The same things were measured in two ways. Each way mixes the same 5 hidden numbers, adds some noise and spreads widely along 4 directions of its own, which tell nothing about the thing.
(in the rows, 128 means zero)
Some things both ways: the first way, then the second way.
[166 119 174 173 170 163 140 131 130  96 136  90  83 176 152  71 163 132
  71]
[ 92  86 138 149  65 139 176  87 144 130 134 119 138 146  92 100 195 150
  61 142  98]

[128 129 108 146 143 154 160 148 165 164 142 107 156 120 127 120 177 109
 108]
[134 151 133 120 115 136  86 162 130 160 121 147  92 147  90 117 127 138
 127 126 128]

[178 171 151 132 112 120 125 129 138  98 123  93  87 154 137  86  39  93
 146]
[124 114 120 124 122 173 129 131 125 108 149 131 120 132 117 136 180 127
  66 137 116]

[149 103 125 133 126 119 137 107 158  83 116 122 143 111 119 106 140 160
 137]
[124 170  62 139 135 136 116 118  65  89 161 178  87 158 119 169 149  85
 112 135 112]

[148 102 127 168 110 125 154 120 149  70 119  96 133 120 133 108 166 136
 100]
[106 152  85 155 149 117 168 109  99 101 105 122 127 127 144 139 153  58
 113 146 123]

[125 124 129 147 123 138 131 153 123 149 119  72 131 149 147 116 137 131
  96]
[112 116 111 154  99 120 161  95 116 120 119 134 110 149 128 118 162 114
 133 147 119]

[156 148 127  93 145 130 139  94 168  83 138 161 143  93 106 107 103 137
 182]
[141 167  99 103 181 146  79 160 118 114 156 133 130  98 126 164  98  94
 102 118 138]

[128 172 110  94 150 138 139  89 159  98 147 185 141  77  91 120  95 129
 165]
[168 127 149 113 147 165 100 125  86  64 196 149 139 119 157 186 118 174
 149 117 136]

[144 179 133 153 111 134 121 117 118 115 125  88  83 138 134  91  61 120
  86]
[103 120 104 127  86 149 117 121 115 118 154 163  88 153  85 128 184 147
  93 132 103]

[143 166  86 139 144 157 131 109 139 120 126 134 103  77  92  93  82  83
 106]
[158 150 108 148  88 167  84 118  81 158 159 192  46 213 139 189 128 124
 102 144 134]

[165 148 127 156 127 139 130 139 164 159 123  93 102 165 129  82  89 118
 104]
[143 100 193 115 100 128 135 137 175 167 115  80 162 110 128  94 113 184
 109 126 130]

[149 122 134 139 154 160 133 150 145 177 132  76 127 153 148  90 151 124
 105]
[118 128 137 130 104 109 146 104 167 182  86  87 137 123 139 105 109 117
 101 137 126]

[181 137 103 127 160 143 122 127 178 157 118 130 109 129 100  70  68 100
 152]
[179 113 139 159  69 160 131  58  90 135 155 151  82 188 217 207 104 140
 112 140 145]

[157 114 122 131 117 107 117 106 153 102 103 112 126 130 119  92  88 163
 140]
[131 178  86 136 154 120 150 104  91 101 144 100 140  95 133 171  99  63
 105 131 107]

[132 109 129 126 148 131 137 138 154 133 126 121 154 139 128 118 152 148
 136]
[126 126 142 129 109 126 107 150 142 156 117 146 118 152 114 103 130 156
 137 130 122]

[ 88 153 128 130 197 142 127 157  87 117 137 184  97 155 104 143  94 103
  99]
[152  91 218 153  40 153 157 156 125 136 146 104 126 163  68  95 177 221
 129 134 124]

[146 127 158 121 134 145 173 156 158 109 156 101 165 136 157 133 191 103
 164]
[108  90 142 126 185 142 162 123 161  90 102  98 191  82 163 105 172 122
 121 136 150]

[171 122 136  90 132 146  97  89 145 134 118  71 138 101 145  69 118 178
 158]
[127 138 104 122 140 113 105  99 140 149 153 168 144 146 159 138  97 130
 110 113 106]

[199 167 173 121 111 158 128  82 150  92 146  51 105 116 169  51 126 148
 132]
[ 80  96  82 102 156 135 124  95 161 109 150 155 158 116 153 118 166 121
  72 125 110]

Other things, the second way, with their names:
<110>: [167 149 155 175  59 165 132 125  45 115 180 172  74 208 105 179 155 160
 116 144 119]
<349>: [118 127  55 142  80 145 128  90  71 106 140 162  45 146 112 166 168  90
 128 143 121]
<316>: [164 158 130 113 165 146 118 144 101  92 154  99 153  85 135 170 103 114
 122 127 133]
<53>: [126 126 109 152  93 125 158  70  89  99 162 140 116 156 145 160 137 113
 104 131 108]
<298>: [131 170  72 143 139 147 102 131  97 140 137 166  74 172 141 167 137  76
  96 143 137]
<88>: [123 120 118 122 140 153 120 131 133 122 143 145 132 134 123 131 160 135
  89 132 127]
<183>: [116 132 120 147 113 118 182 100 151 148  94  66 155  98 128 112 120  82
  70 143 122]
<339>: [101 203  91 159 212  87 163 148 139 158  41  70 158  88 136  96  86   4
 121 144 123]
<203>: [150 167 150 127 188 129 116 166 133 125 124 108 163 109 146 136  86 113
 147 122 143]
<197>: [134  81 140 115  61 149 138  93 112 104 143 116  95 103 116 135 158 164
 132 132 129]
<160>: [127 126 129 155 135 122 162 117 104  86 120 118 138 123 126 115 153 113
 163 144 135]
<246>: [119 151 111 128 145 112 115 135 140 152 103 125 127 120 127 114 108 106
 129 130 121]
<311>: [117 138 116 119 106  93 136  84 119 129 151 131 137 125 131 132  89 133
 150 121 105]
<16>: [107 143 128  85 199 113  82 206 188 151  76 104 160  63  93  52 128 123
 171 119 147]
<158>: [ 95 117 129 161 154 158 169 150 139 101 114 121 149 141  89  93 213 108
  79 152 125]
<192>: [ 99 110 141 114 118 110 132 146 150 121 105 117 132 100  76  63 153 157
 175 134 119]
<136>: [156 133 115 123 111 155  95 103  95 124 175 175 103 162 155 182 111 144
 103 120 122]
<222>: [ 87  78  81 109  67 127 143  78 124 107 132 134  87 106 100 115 198 130
 121 132 111]
<56>: [110 117 113 154 120 144 142 114 101 104 128 159 111 163 121 126 189 118
 120 146 122]
<400>: [108 167  72 135 135 129 126 124  86 107 141 145  91 133  90 139 155  77
 119 144 111]
<259>: [117 155 105 132 197 110 112 125 135 134 138 154 160 142 175 137  94  98
 133 120 127]
<233>: [152 120 141 165 104 165 154  98  65  71 179 169 111 188 146 171 166 148
 133 146 129]
<48>: [122 133 108 132 114 140 123 125 108 126 127 136  99 139 111 133 154 121
 121 133 126]
<92>: [131 159 119 124 138  92 129 118 136 158 119 111 143 109 143 128  65 106
 142 122 119]
<208>: [164 112 186 133 115 141 152 126 115 106 138 101 141 103 126 136 120 167
 159 132 147]
<301>: [175 121 175  95 144 159  60 161 133 128 178 159 140 143 154 153  87 211
 149 100 149]
<230>: [159  71 206 121 144 178 146 138 144  84 146 110 174 114 157 120 173 194
 129 129 152]
<394>: [100 140  74 120  38 126 120  97  93 136 175 159  68 158  62 144 155 132
  71 129  77]
<106>: [107 119 121 140  59 145 126 115 119 144 142 158  84 174  85 116 176 146
  80 136 100]
<30>: [137 149 113 133  97 128 126 114 114 144 137 118  97 127 113 145 125 115
 106 133 123]
<167>: [108 138 112 113 137  88 153 114 142 117 108  72 153  56 111  96  96 103
 161 128 112]
<163>: [137 158 150 130 103 101 111 158 120 155 118 126 111 130  85 101 104 152
 179 124 126]

Some of these things the first way, each followed by its name:
[ 86 148 127 151 115 133 150 143 123 137 140 102 147 139 140 146 160 146
  75]
<192>
[112 124 122  95 169 142 125 146 112 124 129 139 146 112 119 136 124 113
 156]
<233>
[129  92 117 163 121 145 167 115 135  53 127 101 155  70 126 124 225 131
  93]
<339>
[155 103 137 166 117 115 153 127 153  65 115 113 123 141 128 106 142 137
 115]
<56>
[ 88 143  85 154 113 123 127 110 123 122 113 129 133 101 102 132 110 157
  72]
<163>
[136 178 102  59 126 128 101 115 148 172 130 126 149  87 112 116  35 118
 206]
<301>
[146 107 132 139 132 128 145 158 165 154 125  97 149 164 138 113 139 133
 139]
<48>
[146 151  99 153  93 121 113  63 143  84 105 111 104  80 103  79  78 173
  87]
<92>
[148 128 121 103 147 127 143 125 180 125 135 148 156 125 113 113 119 131
 179]
<316>
[162 105 146 165 148 137 131 143 149 134 117  89 108 179 142  81 136 141
  95]
<106>
[165 126 124 165 121 137 126 105 153 114 113  85 102 128 129  72 117 147
  85]
<53>
[125 105 122 177 127 111 174 103 161  16 124 175 134 114 100 128 173 155
  98]
<160>
[ 80 149 118  94 174 139 126 159 116 165 141 163 153 136 114 156 110 118
 147]
<208>
[122 113 137 140 102  91 116 118 146 118 106 110 138 169 133 119 100 206
 117]
<167>
[110 139 127 105 165 143 104  75 117 103 130 146 123  96 114 103 126 196
 102]
<311>
[113 144 104  82 130 135 122 128 121 130 127 118 161  76 121 136 104 114
 175]
<203>
